The same things were measured in two ways. Each way mixes the same 5 hidden numbers, adds some noise and spreads widely along 2 directions of its own, which tell nothing about the thing.
Some things both ways: the first way, then the second way.
[  1   2  14  -3  13  -2  -2 -22  -7]
[ 11  10   5  -2  15  17   7  11  12  -2 -23 -19  -1   5   5  -8]

[-48  49 -23  20  -5  19   5 -63   5]
[ -8 -26  16  25   6 -18  -8 -13   4  13 -29  -8  -8  12   1 -21]

[ 5  1 19 -7  4 -1  1 -1 -4]
[ 12  17   1 -10  13  19   9  13  17  -4 -21 -12  -5   6   9  -5]

[ -8 -16  -7  10 -22  21  20   4   5]
[ -5  18  -8 -18  22  19   4  -8  19   9  -4  13   3   5  18  -6]

[-37  23   3   1 -14  10   9 -22  20]
[ 10 -17  -1  -1  17  -5 -15  -5  32   8 -27 -13 -27  15  17  -6]

[-12 -21   0  22  21  20  15  10  11]
[ -1  20 -17  -3   4  -5   3  -9  11  17  -2  10   7  -2  15  22]

[-17  21   4  13  12  12 -19   4   9]
[ -4   0   4   6   4  -2   7   0   5  -1 -23 -11   3   5  -2   1]

[ 31 -42 -29  30 -21  16   2  28   2]
[-15  33  -7  -9  25  27   8  -9  -6  27  24  22  54 -16  12 -13]

[-12  51  36 -22   0  -9  -4  14  19]
[ 13  -2  14  -3   1   0   3   8  22 -19 -41 -19 -36  18   3 -10]

[-29  -2  -1  17  10  24  13  -4   8]
[ -7  12  -6  -1   1  -5   9  -9  10   5 -10   3  -4  -1   6   8]

[ 32 -32 -18   8 -25   2  33  -1   1]
[ -5  28   2 -17  30  29   3  -8   9  22  18  22  26 -10  17 -25]

[ 39 -12 -14  21  28   0 -19  -4 -16]
[ -9  25   5   7   6  18  19   5 -21   0  -7  -2  46 -12 -11 -11]

[-14 -28  18   5  -2  23   0  15  -1]
[  0  36  -1 -13  16  23  14   3  12  -3   2  -2  10 -18   0  10]

[  4  15   5 -16 -27 -15 -13   1  21]
[ -1  -8  14  -5  36  21  -5  -3  25   3 -12 -19  -8  -5   5 -24]

[ 17  29  25 -17   6 -17 -24   7   7]
[ 16   6  16   0  11  17   8  18   7  -8 -30 -28  -5   2  -2  -9]

[-15 -15  25 -19 -42   5 -14  37  20]
[  1  17  -1 -33  43  35  -2   2  41  -9  -6 -12 -13  -2  12  -3]

Other things, the second way, with their names:
(267): [  2  13  -8  -9  18  13   3   2  14  10 -13  -3   8   7  14   3]
(56): [ -8 -17   9  -8  55  20 -16  -9  44   2  -6 -33  -7 -12   3 -12]
(95): [  1  16   9  25 -24 -12  24   8 -25  -1 -26  -3  20   4  -9  -2]
(333): [ 16  22   1   1  -2  10  11  11   0  11 -19  -1   4   8  12   0]
(229): [ 12  29   5  18 -15   0  20  10 -17  12  -9  -3  19 -13   2  11]
(129): [ -1  20   6  -4   0   8  17   7   8 -18 -21 -15  -6  -7  -9   8]
(288): [ -5  -6  18   7  23   7  -7  -6  24  -1 -11 -20 -24 -15   0 -12]
(204): [ 15   1  25  11 -14   0  19  25   3 -38 -58 -36 -27  15 -16  -6]
(114): [  0   6  13  -2  12   9   4  -1  12  -8 -20 -13 -11  -2  -3  -8]
(354): [ 13  14  14  -3  24  24   3  14  15   3 -12 -18  -2 -11   4 -13]
(275): [ 13  12 -15 -23  22  25   4  15  28  -4 -24 -15  -7  19  14   3]
(148): [  6  42   5 -21  12  35  20  12  13 -15  -6   0   1 -14   2  -5]
(257): [ 11  21  -2   2 -16  -2  19  13  -4  -7 -32  -3   2  12   3   8]
(51): [-22 -41  23  12  57  14 -24 -15  16  22  -5 -19  26   1  -2 -49]
(152): [  8  25 -15 -14  14  22   5   7   2  21 -10  15  28  23  22 -11]
(310): [ -7  -9  14   9   4 -12  -6 -16  13   8 -23   7 -15  17   6 -26]
(226): [  6  15  -4  -6  -1   9   6   3  -3  16 -21  18  16  25  20 -19]
(130): [  4   3   6 -20  29  27   0   7  32 -11 -19 -15 -10   1   4 -12]
(223): [ 11  46  -6 -16 -11  21  23  17  -6  -5 -18  16  12  12  14  -2]
(139): [  6  -2   1  -8  35  26  -7   5  22  11 -12 -21   8   1  11  -9]
(386): [ -3  -3  -2   9  -1 -13   2 -10   3  15 -23   5   4  18  11  -5]
(189): [-10  20 -10 -15  13   9  13  -6  24 -14  -5  -7  -1 -11   0  21]
(343): [  4  14  11   3  11  11   8   5   4   2 -18  -5   3   3   3 -19]
(307): [ -6 -27  12   9   6 -11  -7 -11   7  11 -39   2  -8  32  10 -40]
(236): [  6   9   4  -8  18  15   3   3  17   5 -16  -3  -4   7  11 -10]
(238): [-12   4  15 -10  16   6   1 -14  26  -6 -10   0 -27  -4   0 -15]
(60): [-11  -1 -15 -24  28   1 -13 -21  59  -6  -6  -7 -49  -6  13  23]
(110): [  3  13   7   2  -1  -1  10  -2  11 -10 -22 -11 -12  -2  -3   3]
(197): [  9  16  -4  -3   3   8  14  12   3  -6 -22 -16   7  -1  -1  10]

Some of these things the first way, each followed by its name:
[-12  59 -28  13 -11   4  19 -57   2] -> (307)
[39 -1 20  0 17 -2 16 35 -9] -> (223)
[ 16  -5   3   7  -1  -2 -11  29  13] -> (267)
[ 25 -10  21  -9   0  -9 -12  25   5] -> (275)
[-30  45 -13   9 -19   9  18 -22  17] -> (310)
[-56  29  12  -6 -44  22   3   9  26] -> (238)
[ 3  1 10 13 45 10  8 -5 -6] -> (229)
[ -5  61  43 -21  43 -17 -26 -24 -11] -> (204)
[-25  16  17   0  19  11   2 -18   4] -> (110)
[-36  26 -14  25 -10  30  10  -9   7] -> (386)
[ 17   5  17 -18   0 -16  -8  11  12] -> (354)
[ 19 -14  30 -17  -3  -4   5  30  -3] -> (148)
[  3  -8  15   9  37   5 -17 -11 -12] -> (197)
[  7  31  -1  22  51   5  -7 -14 -11] -> (95)
